The groups are shells around one centre, one inside the other: the same stretched ball of 7 dimensions in 10 sizes.
Known rows, each followed by its group:
[-33  25  18  32  24 -17  31 -13 -37 -41 -27  17  18   0   8  -5]	zesa
[ 17   0 -13  19  42 -22  -6 -18 -16  -7  -6 -13   9  22  32   2]	zesa
[  9  55  60  70  18   3  18  -7 -43 -42 -78   8 -24 -21  53 -34]	sose
[ 27 -20 -19 -17  10  18  -9  12  19  16  21  -1  -3   3  15   9]	gunek
[ 55  33  15  27  23  -5 -10   6  -7 -16 -47 -11 -21  -3  36  -4]	Sofu
[ 62   1 -42 -20  13  -2 -32   7  49  43  28 -33   1  24   0  18]	Dele
[-43 -13  18 -49  -3 -10  21  17  29   0  37   4   3 -15 -23  -8]	sose
[ -6   2  40 -22  44 -43  22  -2 -41 -47 -22  14   4  -6  14   3]	sose
[ 13 -53 -39 -71  21 -10 -18   5  44  43  78 -18  15  22  -9  20]	kile
[-50 -33 -23 -33  40 -40  22 -12 -16 -24  39  10  39  19 -14  19]	kile
[-37  52  49  58   5   0  43   9 -41 -72 -73  29 -11 -32  18 -23]	Dele
[-106   42   37   34  -18   -4   55   -9    1  -23   -1   17   22  -17
  -29  -34]	rekit
[ 26   5  12  -4  -3  22 -10   6  30  34  13 -13 -14  -4  18 -15]	Fipek
[ -3 -17 -27 -43  13 -15  -4  -4  36  33  57 -15  25  21 -23  15]	bibuk
[-33  31  17  34 -21  32  33  22   1 -32 -30  27  -6 -29  -2 -13]	bibuk
[-33   1  -2  28  27 -11  19 -12 -24 -28  -8   9  14   6  19  -7]	Sofu
[-32  37  42   5  -3  -8  36  15  -8 -41 -30  20  -2 -26 -13 -11]	sose
[  1  22   1  27  30 -25  -1 -24  -4   5  -3 -20  13  21  18 -11]	tafid
[-40  34   0  35  14 -18  27 -17 -14 -22 -11   6  29  10 -11  -3]	bibuk
[ -1  34   3  47 -13  35  17  17   2 -21 -35  17  -9 -18  12  -8]	Fipek
[ 14   2 -17   4   3  21   8  20   4 -15  -7  17   1  -7   3  16]	bibuk
[ 34  -4 -42  24  53 -26 -12 -18 -23 -15  -9 -11  19  34  31  22]	Dele
[-16 -27 -19 -12  12  10   9  13   6 -11  20  10   3  -2  10   5]	gunek
[-62  16  11  -6   4 -18  40   3  -5 -32   6  20  26  -7 -32   2]	tafid
[ 33   5 -49   6  -4  20 -21   3  52  47  32 -25   9  22  -4  10]	Fipek
[ 24 -29 -42 -23  27 -11 -26  -5  36  37  47 -32   6  28  15   6]	tafid
[-32 -29 -41 -62  -4  -9   6  25  60  16  66  -8  15   4 -44  17]	kile
[-48 -15   0 -20 -18  28  32  32  16 -22  17  32   2 -28 -18   2]	Fipek
[ 55  13  38 -15  49 -41 -13  -9 -18  -7 -24 -21 -15   7  39  -6]	rekit
[-38  38  25  47  -7  12  22 -12   3   2 -11   0   5  -6   8 -31]	tafid
[-79  16  30  27 -31  36  43  18  13 -19  -2  25  -6 -35  -5 -35]	kile
[-19  28  16  -6   7 -17  27   6  -4 -27 -10  14  16  -7 -23   7]	Dele
[-76  16  -1   2 -26  13  41  23  28 -23  12  20  11 -23 -38  -9]	Dele
[ 54  10 -42  25  28  -5 -24   0  14   5 -12 -24  -3  22  27  13]	sose
[-24 -43 -64 -24   8   7  -3  17  43  10  54  -9  10  12  -7  13]	Fipek
[  6 -53 -81 -30  29  -8 -24  -5  44  39  74 -28  23  40   3  22]	rekit
[ 66 -11  -2 -23  51 -32 -19  15 -11 -29 -26 -13 -23   3  40  15]	rekit
[ -1  -6 -20 -32  -6   2  -7  13  58  35  45 -21   2   6 -18  -1]	Sofu
[-13 -25 -26 -56  -1  -2   1  16  48  26  60  -6  15   6 -31  14]	zesa
[  5  18  48   8  49 -41  21  -9 -58 -58 -49  14  -2  -7  33  -4]	sose
[ -7 -30  -9 -34  39 -31   4   6  -5 -24  16  -2   2   5  13   9]	gunek
[-14   9  -9   1 -25  36  10  16  39  22  23   6   4 -10 -15  -5]	Sofu
[-26  18  30  23   7  11  37  12 -36 -53 -38  38   0 -25  12  -4]	Fipek
[ -9  11   4  24  15  -6   0  -6  10   3  -2 -17  -7   4  25 -23]	gunek
[-34 -19 -46 -29  12 -21   5  -2  38  17  58 -14  31  23 -31  15]	Sofu
[ 68  13 -12  -7  23  -9 -27   0  24  27   1 -28  -7  17  18   8]	bibuk
[ 38 -51 -47 -75  26 -14 -23  23  42  19  55 -16   1  15  -5  32]	tafid
[-51  55  29  67 -10   7  34   1  -5 -35 -44   8  -5 -20   7 -34]	sose
[-22 -50 -70 -64   3  -1  -2  22  57  22  80  -4  25  16 -39  33]	bibuk
[ 32  35  13  34 -10  28 -11  -1  30  37  -9 -19 -15  -1  22 -24]	kile
[-17  40  17  32  35 -39  24 -19 -36 -42 -35   5  22  10   3   1]	Dele
[-16   0  21 -37  -6   3  18  21  23  -2  17  10  -3 -19 -17  -3]	gunek
[ -4 -24 -32 -14  36 -18   9   9 -14 -36   5  12  14   9   7  25]	Sofu
[  9 -52 -43 -56  33 -13  -6   2  11  13  57   1  25  23  -4  33]	kile
[  9  37  37  11  18 -19  12  -4 -12 -18 -30  -1  -2  -6   9 -10]	zesa
[-67  35  42  25   6 -18  45   1 -21 -50 -29  18   4 -21  -5 -24]	Sofu
[-80   6  -1  -3  -4 -13  36  10  18 -27  17   9  14 -11 -28 -11]	Fipek
[ 61  21  17   8  -7  31 -19  21  31  23 -19 -15 -36 -15  32 -15]	kile
[ 48 -22 -41  -8  48 -21 -23  -9  -3   5  13 -18   9  31  30  22]	gunek
[-17 -30 -48 -38  16 -16   2  18  34  -6  41  -7  12  11 -18  21]	bibuk
[-29  31  15  43 -10  29  35   9 -20 -34 -32  34   7 -20   2  -5]	rekit
[ 40   2 -12  -6   3  18 -14   9  29  28  13 -11  -5   4  11   4]	zesa
[ 56 -74 -66 -84  44 -21 -37  20  39  24  64 -24   0  26  11  40]	rekit
[ -4 -36 -36 -31  40 -30  -4   2   7 -11  31 -10  12  18   7  17]	zesa
[-89  27  16  58   7  -8  43 -17 -23 -38 -16  14  19  -5   4 -29]	rekit
[-16  -1 -36   3   5   3   2  -8  27  24  37  -9  26  20 -13   7]	gunek
[-38  -5   9 -25   6  -7  26   4   2 -10  23  17  19  -5 -19   4]	zesa
[ 21  21  32  37  29  -6   1  -9 -25 -18 -40  -6 -18  -4  51 -23]	tafid
[-24 -18 -73  -6  -8  17  -1  15  54  19  49  -8  20  15 -25  17]	Dele
[ 35  26  30  32  14  11  -4  -2  -9   0 -33  -6 -20  -7  43 -20]	tafid

New rows, each followed by its group:
[ 15   1 -40  13  30 -15  -8 -13   5   5  11 -14  21  28   8  16]	zesa
[ -9  -1 -33  23  30 -17  -1 -15   1  -3   9 -14  18  24  14   3]	zesa
[-79  35  40  40   1  -5  50 -13 -30 -38 -20  26  21 -14  -6 -24]	Fipek
[-74 -36 -46 -55  -1 -15  19   4  49  21  88  -2  42  16 -54  15]	rekit
[  6  24 -17  18 -20  34   4  12  35  21   7   1   5  -2 -12   1]	Fipek
[-18 -23 -29  -8  19  -5  -2 -12  19  23  44 -13  19  21   6  -1]	Fipek
[-63  26  20  15 -36  32  38  23  27 -13   1  21  -2 -32 -23 -22]	tafid
[-14 -18  -8 -39 -18  24   6  26  49  22  43   2  -4 -13 -17  -2]	gunek
[ 51 -41 -46 -57  39 -25 -31   8  33  24  45 -28   2  26   9  27]	gunek
[-36 -28  -6 -58   4 -11  15  17  30   2  49   4  11  -5 -26   7]	gunek
[ 19 -21  -3 -53   4   3  -8  23  39  20  34  -8 -10  -6  -4   6]	gunek
[ 24 -38 -53 -22  31  -6 -18   9  19   6  31 -13   4  20  17  21]	zesa
[-56   5  -8 -18  16 -30  38   3 -10 -41  11  22  35   1 -37  19]	rekit
[ 49 -15   1 -45   0  19 -15  23  35  29  24  -4 -14  -7   6   9]	kile
[ 67  11  11   7  18   9 -24   6  14  20 -16 -21 -27   0  43 -10]	bibuk
[ 50 -23 -28 -17  24   6 -22   7  17  19  19 -13  -5  13  26  14]	zesa
[-51  -3   1 -12  23 -30  30   3 -12 -41   5  12  18  -2 -12   4]	zesa
[-47  45  32  38  -5  -2  29 -15   0  -2 -10   1  14  -4  -7 -28]	sose
[-36  58  58  64 -22  32  38   9 -13 -32 -56  23 -18 -37  17 -40]	sose
[-42  -4 -40  28   1  12  13   7  20  -9  15   0  10   5   0  -4]	sose
[  2 -22 -32 -24  12  -8 -18   3  51  36  48 -33  -1  17   5  -6]	Fipek
[-16  48  31  39  24 -23  34  -4 -45 -61 -57  21  10  -9   5   0]	kile
[ 38 -31 -46 -33  20  -2 -31  -1  48  52  56 -33   6  29   9  11]	bibuk
[ 26 -16 -18 -46  11 -10 -18   6  48  41  48 -27   2  15  -7   7]	tafid
[-29   5 -18  -2  28 -29  23 -10 -17 -27   8  13  38  16 -18  21]	Fipek
[ 14  50  63  44 -13  32  19  21 -12 -29 -66  17 -37 -41  34 -32]	rekit
[ 86  -4   2   4  52 -13 -24   0 -29 -16 -36  -7 -18   9  59  13]	kile
[ 17  18  16  33  47 -29   6 -11 -42 -43 -46  -1  -5   5  43  -5]	zesa
[-32  27   4  19 -29  31  20  16  34   7   5   7   1 -16 -16 -15]	zesa
[ 43  10  14   1  28  -7   1  16 -21 -35 -39   9 -16 -10  29   9]	Sofu
[-71  -4  10 -16   7 -11  46   7 -16 -41  13  35  28 -12 -27   7]	sose
[-28  22  34  50  24  -3  28 -10 -46 -45 -44  19  -2 -11  38 -22]	Dele
[-16  27  45  38  12   6  26   3 -32 -41 -47  19 -14 -23  33 -24]	gunek
[ -7 -30 -37 -64 -17  12  -9  27  81  47  75 -18   3   2 -35   9]	kile
[ 21  38  20  44  28 -13   8  -1 -28 -39 -57   0 -11  -4  34  -9]	zesa
[-32   2  -8 -38  -3 -11  19   8  29   7  39   5  26   2 -42  12]	Fipek
[ 32  -3 -10  18  14  20  -9   9   3  -1 -12  -2 -15  -2  37  -2]	Sofu
[ 23  -6  -7  17  50 -21  -1 -18 -38 -21 -15   1  11  19  39   9]	kile
[ -7   7 -13  40  17  11  16  11 -22 -46 -35  18  -3  -8  27   3]	kile
[-21  -3 -42 -17  16 -26   0  -7  36  18  45 -22  29  27 -26  12]	Fipek
[  7 -44 -85 -43  36 -27 -14   6  31   5  56 -16  29  36 -17  43]	kile
[-57 -34 -45 -46  -6   0  16  16  48  11  69   3  26   6 -41  14]	Sofu
[-31  36  22  45   6   1  22 -17 -12  -7 -16   4  13   0   9 -21]	tafid
[ 22  12  30   0  18  -8  -1  12   1 -15 -25  -8 -26 -14  31 -17]	gunek
[ 32 -16 -10 -13  30  -3  -2  14 -13 -24 -10   9  -6  -1  26  16]	zesa
[-72  21   9  10  18 -34  46  -1 -24 -59 -13  22  27  -5 -24   2]	rekit
[ 53  14  -3  39  32   4 -16 -11 -16   1 -29 -12  -9  13  51  -4]	Fipek
[-10  19   8  51  49 -34  12 -22 -46 -46 -42  -3   5  12  43 -11]	Dele
[ 35   9   2  36  35   0  -5  -9 -29 -17 -32  -1  -6   7  49  -2]	sose
[ 12 -26 -13 -56  30 -33  -8  14  25  -1  30 -17  -2   7  -1  12]	sose
[ 36 -20 -35 -10  26   3 -16  -4  10  21  25  -9  11  22  17  18]	bibuk
[  4 -27 -21 -58  25 -22   8  15   6 -15  30  11  19   6 -21  34]	bibuk
[ -9  20   0  43  -9  27   1   0  24  17  -4 -12 -11  -4  23 -28]	bibuk
[-23 -31 -61   0  19  -1  -2  -1  23   7  42 -10  20  23   3  12]	sose
[-46  33  52  21 -15  17  40  16  -8 -35 -30  26 -11 -36   1 -27]	gunek
[-58  -3 -21  -8  15 -22  27 -10   3 -12  33   8  39  14 -29  10]	tafid
[ 34  35  13  47   9  12  -8  -6   4   8 -31 -16 -15   1  37 -20]	gunek
[  3   0 -26  24  39 -28 -12 -21   4   6   8 -29   9  29  28  -7]	Dele
[-11  16  26  -2 -11  22  24  20   2 -17 -12  23  -6 -25  -3  -5]	Sofu
[ 67  17 -30  34  11  21 -30   0  26  32  -9 -26 -12  17  35   1]	Dele
[ -6  14 -22  12  13  -8   7  -9   8   4  11  -4  24  17  -9   9]	zesa
[-24  12   1 -14 -24  19  15  27  45   6  17   3  -5 -18 -23  -7]	tafid
[ 26  35  11  23 -10  23  -3   4  24  23 -10  -9  -7  -4   9 -12]	bibuk
[ 23   6 -18  -6  39 -37 -11 -10   6   0   5 -24  10  24   9   9]	gunek
[-36 -11 -26  16  -6  24  15  19  20 -14  10   9  -2 -10   5  -6]	sose
[-11  65  23  83  21 -15  22 -19 -37 -42 -67   1   4   1  27 -20]	kile
[ 11  54  42  52  14  -1  20   1 -33 -43 -68  13 -12 -17  27 -15]	Sofu
[-29  15  45  -6  33 -37  33  -4 -41 -52 -26  18   7 -11   7  -5]	tafid
[  0  -4 -30  23  48 -35  -4 -12 -12 -25  -8 -19   7  23  29   2]	kile
[-48  -4  -4   5  -8  11  15  11  31   1  21  -5  -5 -10   1 -22]	bibuk
[-35  15  17   8 -29  35  17   7  38  29  24   2   0 -15  -9 -26]	kile
